The groups are shells around one centre, one inside the other: the same stretched ball of 5 dimensions in 10 sizes.
Some rows, each with its group after it:
[ 14.9 -49.9  17.1  -7.6 -28.5  -1.4  -6.9 -40.9 -13.6  31.6]	R
[-15.4  -7.2  16.4 -18.8 -11.8 -19.9  15.9   3.3 -40.3 -11.9]	E
[ -8.2 -17.0  19.8  -0.5 -45.6 -12.7 -26.6  10.2 -12.7   3.6]	J
[  9.6 -29.7  15.4  -9.1 -51.1  11.0 -18.0  -2.9  -5.6  22.3]	G
[ 32.7 -63.0   9.6  -8.8 -29.0  19.6   6.4 -62.5  -4.6  54.0]	D
[-30.0  -1.1  23.0  -4.9 -49.5  -1.2 -59.3  34.1   9.5  -5.0]	P
[ -4.9 -16.2  21.7 -18.3 -30.6 -23.4   5.9  10.2 -44.7 -10.9]	R
[ -4.9 -25.9   7.0   9.6 -16.6  -1.7  -4.8 -34.8   2.0  27.7]	P
[-30.6   5.5  18.2   8.8 -36.6 -25.3 -30.2  26.8 -10.7 -13.0]	J
[-31.7  -1.2  18.4  13.5 -27.4 -30.7 -31.1  11.1  -8.6  -8.4]	Y
[-29.4   8.8  22.4 -25.6 -45.3   5.5 -36.7  49.9  -8.6 -17.6]	G
[ 30.1 -50.1   6.5 -14.6 -19.4  10.7  34.5 -53.1 -26.2  39.6]	P
[-22.0 -13.2  20.7  -0.9 -33.3 -11.6 -38.1   6.5  -2.1   1.8]	Y
[ -2.7 -13.0  17.9 -33.3 -42.2  16.7  -8.5  21.1 -18.7   1.7]	P
[  6.2 -27.9  12.9 -18.4 -36.7  18.3  -7.2  -9.6  -6.5  22.3]	F
[ 19.3 -44.3  11.4 -19.4 -15.1   2.4  27.4 -43.2 -31.0  27.1]	S
[-39.9  12.6  22.3  -4.2 -30.3 -27.5 -30.5  38.7 -18.8 -26.5]	F
[-24.7  -4.6  20.5  -6.1 -15.5 -35.7  -2.1   8.5 -36.7 -18.1]	F
[ -1.1 -28.8  16.6  -6.4  -8.1 -32.1  22.3 -27.9 -44.9   2.6]	Y
[ -2.7 -16.8  11.5  -4.9 -13.5 -24.0  27.5 -14.9 -41.1   1.0]	G
[ -3.0 -12.4  12.6 -19.2 -46.0  24.0 -17.5  14.5   0.2  13.6]	G
[-20.2   2.7  10.7  -1.8 -26.4  -8.9  -3.2  13.4 -14.7  -3.7]	A
[-27.3   5.3  12.9  11.3 -39.2 -10.4 -31.4  22.2   2.9  -1.9]	A
[ 29.5 -59.6   5.2   0.8 -28.6  24.1   1.6 -66.1   8.2  60.3]	E
[ -0.3 -31.4  25.5 -14.3 -20.8 -39.0   9.6 -12.0 -53.9  -7.5]	E
[-27.4  -3.0  20.0   4.5 -13.7 -47.7  -1.2   6.0 -39.2 -20.3]	D
[ 25.6 -53.5   6.0  12.1 -31.0   5.4   3.8 -59.1  -0.8  51.0]	E
[-14.0 -17.8  15.5  13.8 -20.2 -33.6  -7.2 -15.1 -20.9   3.4]	R
[ 15.3 -50.3  15.2   4.9 -15.9 -26.7  14.6 -53.6 -32.2  25.8]	Y
[-29.8   5.3  15.5   1.0 -43.9   4.0 -45.6  29.5  13.1  -0.5]	S
[-13.8 -21.8  22.7  -5.9 -23.0 -26.2 -15.4  -5.8 -25.6  -2.3]	R
[ -8.7 -21.5  22.3 -21.0 -20.5 -18.3  -0.6  -2.4 -36.1  -5.2]	J
[-31.4   7.9  23.2 -25.1 -30.6 -10.8 -21.2  40.5 -24.5 -24.6]	S
[ 23.4 -55.3  10.8   7.7 -31.5   0.4  -2.2 -55.5  -5.2  45.6]	R
[-23.5  10.9  20.3 -28.3 -38.4  -5.1  -9.0  48.5 -30.6 -24.8]	P
[-43.3  18.7  19.7   9.8 -42.6 -24.0 -46.5  46.8  -2.3 -22.1]	G
[-32.9  11.5  23.3  -5.2 -40.7 -28.0 -28.3  45.9 -24.5 -27.6]	Y
[ 23.1 -47.5   9.6  -7.8 -13.9  -9.2  34.5 -52.2 -35.7  29.4]	S
[ 13.1 -34.4  13.8 -23.3 -35.6  18.3   0.2 -15.5 -13.6  24.4]	J
[-24.3   5.7  22.3  -9.7 -47.9 -16.2 -28.6  44.3 -20.5 -19.7]	A
[ 16.7 -38.4   6.0   0.4 -33.2  15.3   2.3 -36.3  -0.1  40.0]	D
[  6.7 -45.2  15.0   2.1 -21.3  -7.5  -9.4 -45.0  -8.2  30.8]	D
[ 19.9 -53.9  12.8  -4.3 -35.9  17.4 -16.7 -46.4   6.2  46.9]	D
[-33.9  16.2  20.7 -18.6 -46.6   0.9 -37.3  56.1  -7.4 -21.4]	A
[-31.5   1.7  25.9 -10.8 -32.1 -28.2 -28.9  32.3 -25.8 -24.0]	F
[ -3.8 -25.8  12.1  18.3 -20.2 -31.4   2.4 -28.8 -21.4  13.5]	E
[-16.6   0.7  20.4 -15.1 -31.5 -27.5   4.9  28.9 -44.9 -22.9]	A
[ 11.2 -40.7  16.1 -11.9 -39.9  13.5 -18.9 -22.3  -1.9  30.3]	F
[ 16.2 -42.1  13.8 -10.3 -45.0  19.9 -17.6 -23.4   2.0  36.1]	J
[ 23.4 -44.6  10.0 -21.8 -27.9  19.9  16.1 -36.4 -17.0  35.1]	S

New rows. What belongs after each?
[ 19.1 -50.4  13.3  -7.2 -11.3 -15.8  26.5 -54.5 -36.1  26.9]	Y
[-26.4   0.1  25.9 -27.5 -31.2 -14.1 -20.5  35.1 -29.7 -23.3]	E
[ 28.1 -55.2  14.2 -10.5 -16.2 -17.1  34.6 -54.7 -45.4  27.4]	E
[ -8.0 -30.9  15.3  13.3  -9.3 -34.6  -0.3 -38.1 -22.7  12.4]	P
[ -2.9 -25.7  23.8 -19.5 -43.1  -1.9 -25.2   7.2 -16.9   5.0]	D
[ -1.4 -20.4   9.0   6.1 -37.4   4.3 -13.2 -11.2   1.8  22.9]	Y
[ 17.9 -54.1  17.8   5.5 -22.9 -27.7   6.6 -51.4 -31.2  26.7]	E
[  3.1 -30.1  20.6 -18.7 -18.6 -24.8  17.1 -15.0 -48.3  -0.9]	F
[ -4.5  -9.7  12.2 -12.3 -36.6   3.5  -0.6  10.2 -17.0   5.2]	E
[ 17.4 -38.2  12.7 -25.3 -25.7  11.5  18.1 -26.2 -26.3  23.5]	D
[  8.3 -26.8  18.4 -24.1 -22.0 -19.5  29.0  -8.8 -54.5  -2.2]	A
[-30.6  10.7  20.6  -5.1 -33.2 -30.1 -14.8  38.1 -30.5 -26.6]	J
[-39.7  17.2  25.5 -14.6 -37.1 -25.9 -29.8  54.9 -27.1 -35.5]	J
[  6.1 -29.0  15.4 -21.4 -10.4 -17.6  32.5 -22.9 -49.2   3.7]	E
[-26.0  -1.4  25.4  -2.7 -33.1 -41.1 -19.1  27.4 -36.0 -24.6]	J
[ 29.4 -55.5  12.5   0.5 -42.2   5.0  -1.1 -44.5 -10.6  43.2]	P
[-44.0  28.5  21.0 -12.8 -30.8 -29.0 -14.8  60.6 -33.3 -42.1]	P
[  9.3 -43.6  20.2  -7.0 -23.3 -21.8   2.8 -32.9 -32.8  15.5]	F
[-18.2 -15.0  16.4   2.8 -20.9 -18.6 -16.5  -8.0 -11.9   3.8]	F
[ -1.0 -28.9  25.1 -12.0 -46.7 -11.3 -28.0   5.2 -19.5   4.8]	G
[ 31.9 -58.0  13.8 -24.4 -37.3  26.0   2.9 -42.5 -11.0  44.1]	P
[ -5.7 -14.1  17.6 -23.7 -46.4  18.2 -23.9  18.6  -4.6   7.6]	S
[ -8.4 -22.3  11.5   1.3 -11.9 -14.0   3.8 -26.1 -16.6  13.2]	S
[-24.0  -6.1  28.8 -12.0 -19.6 -55.1   0.0  19.9 -59.1 -33.7]	G
[ 12.9 -37.8   9.2  -5.0 -37.6  21.4 -11.3 -28.9   6.3  38.6]	F
[  2.5 -40.5   9.0  20.9 -26.1  -1.9 -22.5 -48.4  14.4  41.7]	P
[-39.9  20.7  21.1 -17.6 -16.9 -34.3   0.8  43.9 -44.5 -40.6]	P
[ 13.8 -39.9   4.6   8.2 -35.4  21.1 -12.1 -41.3  16.4  48.3]	E
[ 24.0 -49.5   7.2  -0.9 -26.1   8.5  12.8 -52.4 -10.0  43.5]	R
[-24.5  -6.5  23.8 -20.8 -33.4  -4.3 -33.4  23.7 -11.8  -9.6]	P
[ 14.0 -35.7  14.0 -26.0 -18.4   0.3  26.3 -26.0 -37.4  15.6]	S
[ 18.5 -51.4  14.8  -0.7 -45.7  15.5 -27.1 -36.5   9.2  44.3]	E
[-28.2  -1.5  29.9 -18.2 -24.2 -45.7  -9.9  30.7 -52.2 -35.7]	A
[ 15.5 -48.6   9.3   8.7 -24.1  -0.3  -1.6 -54.4  -2.7  42.2]	F
[ 23.9 -55.4   8.4  16.3 -21.9 -14.7  13.8 -65.8 -16.4  43.4]	G
[-29.2   9.1  24.5 -18.4 -35.5 -24.6 -16.5  45.2 -35.2 -30.6]	R
[ -1.6 -29.0   9.3   6.6 -23.9   1.1 -10.7 -30.7   2.3  28.3]	R
[-27.7   4.3  23.5 -19.8 -23.7 -28.4  -5.2  31.6 -41.2 -28.7]	F
[ 11.0 -33.5  13.1  -7.7 -46.2  16.3 -17.0 -13.5   0.6  29.7]	J
[ -9.6  -8.7  22.7 -30.5 -48.8   7.8 -22.6  33.8 -19.1  -7.0]	P
[-20.2   0.4  13.0 -12.1 -38.4  14.9 -26.7  22.3   5.2   3.8]	E
[ -9.9 -13.5   9.6  -2.5 -34.2  13.8 -20.5  -3.0   8.9  19.2]	Y
[ 35.5 -69.9  11.1   3.2 -18.4  -9.6  22.6 -78.5 -25.1  49.1]	A
[ 16.1 -43.5  17.4 -22.9 -16.3 -11.3  25.3 -34.3 -43.9  15.1]	D
[  3.1 -23.4  17.6 -17.3 -25.7 -16.9  16.5  -5.6 -42.6   0.0]	F
[ 25.1 -54.3  16.8 -13.4 -12.6 -24.6  36.3 -52.2 -53.1  20.6]	G
[-34.4   3.2  22.7  -0.8 -19.2 -41.4 -15.3  20.2 -32.2 -25.1]	J
[-35.0  15.4  17.4 -17.5 -27.1  -8.2 -16.0  39.6 -18.2 -22.3]	A
[-13.5 -14.8  16.2 -14.4 -20.2  -4.7  -6.5  -3.0 -17.0   2.9]	Y
[-16.2 -20.5  22.0  -2.4 -22.3 -27.6 -17.7  -6.6 -22.9  -2.0]	J
[  8.3 -31.9   4.5   3.8 -25.4  12.1   2.5 -36.3   2.3  36.6]	E
[-22.1   1.4  12.6   5.6 -37.0  -7.3 -23.1  17.8  -2.1   0.0]	D
[-11.3 -19.8  12.5   2.6 -29.3   2.6 -24.5 -12.6   6.4  19.1]	R
[-31.1  -4.0  25.9  -4.6 -18.5 -44.5 -16.5  15.3 -36.9 -24.6]	E
[  3.5 -26.5  17.5 -14.8 -17.5 -25.7  24.4 -15.2 -49.2  -0.6]	R
[-33.0  15.0  19.7 -10.9 -47.8  -3.0 -38.6  52.2  -5.1 -18.5]	E
[ 19.0 -45.5   5.7  -5.5 -15.7  10.4  19.3 -54.4 -11.1  41.1]	A
[  3.4 -25.9  12.3  -9.0 -48.3  24.9 -27.6  -4.2  11.8  28.4]	D
[ 26.6 -58.8  11.6  -2.6 -32.5  11.9  -3.3 -55.4  -2.8  48.9]	R
[  8.9 -44.5  14.3  -6.8 -27.4   8.9 -14.4 -38.5  -0.4  34.6]	S
[ -1.7 -35.7  14.1  18.0 -20.6 -25.9  -9.7 -39.3 -11.6  22.4]	D
[ 27.9 -50.2   9.5 -20.9 -31.1  25.7  12.1 -41.9 -10.9  42.5]	E
[-20.8   3.4  12.5   0.7 -30.4 -14.5  -6.6  18.1 -17.2  -7.0]	E
[ 11.7 -43.3  10.2   9.9 -19.2 -14.0   8.1 -49.7 -16.0  31.7]	F
[-27.6  -7.2  16.7   9.6 -38.3  -2.6 -52.3   8.9  18.3   8.7]	P
[-42.0   7.6  23.5   1.4 -33.1 -23.7 -48.0  33.0  -4.4 -19.0]	G
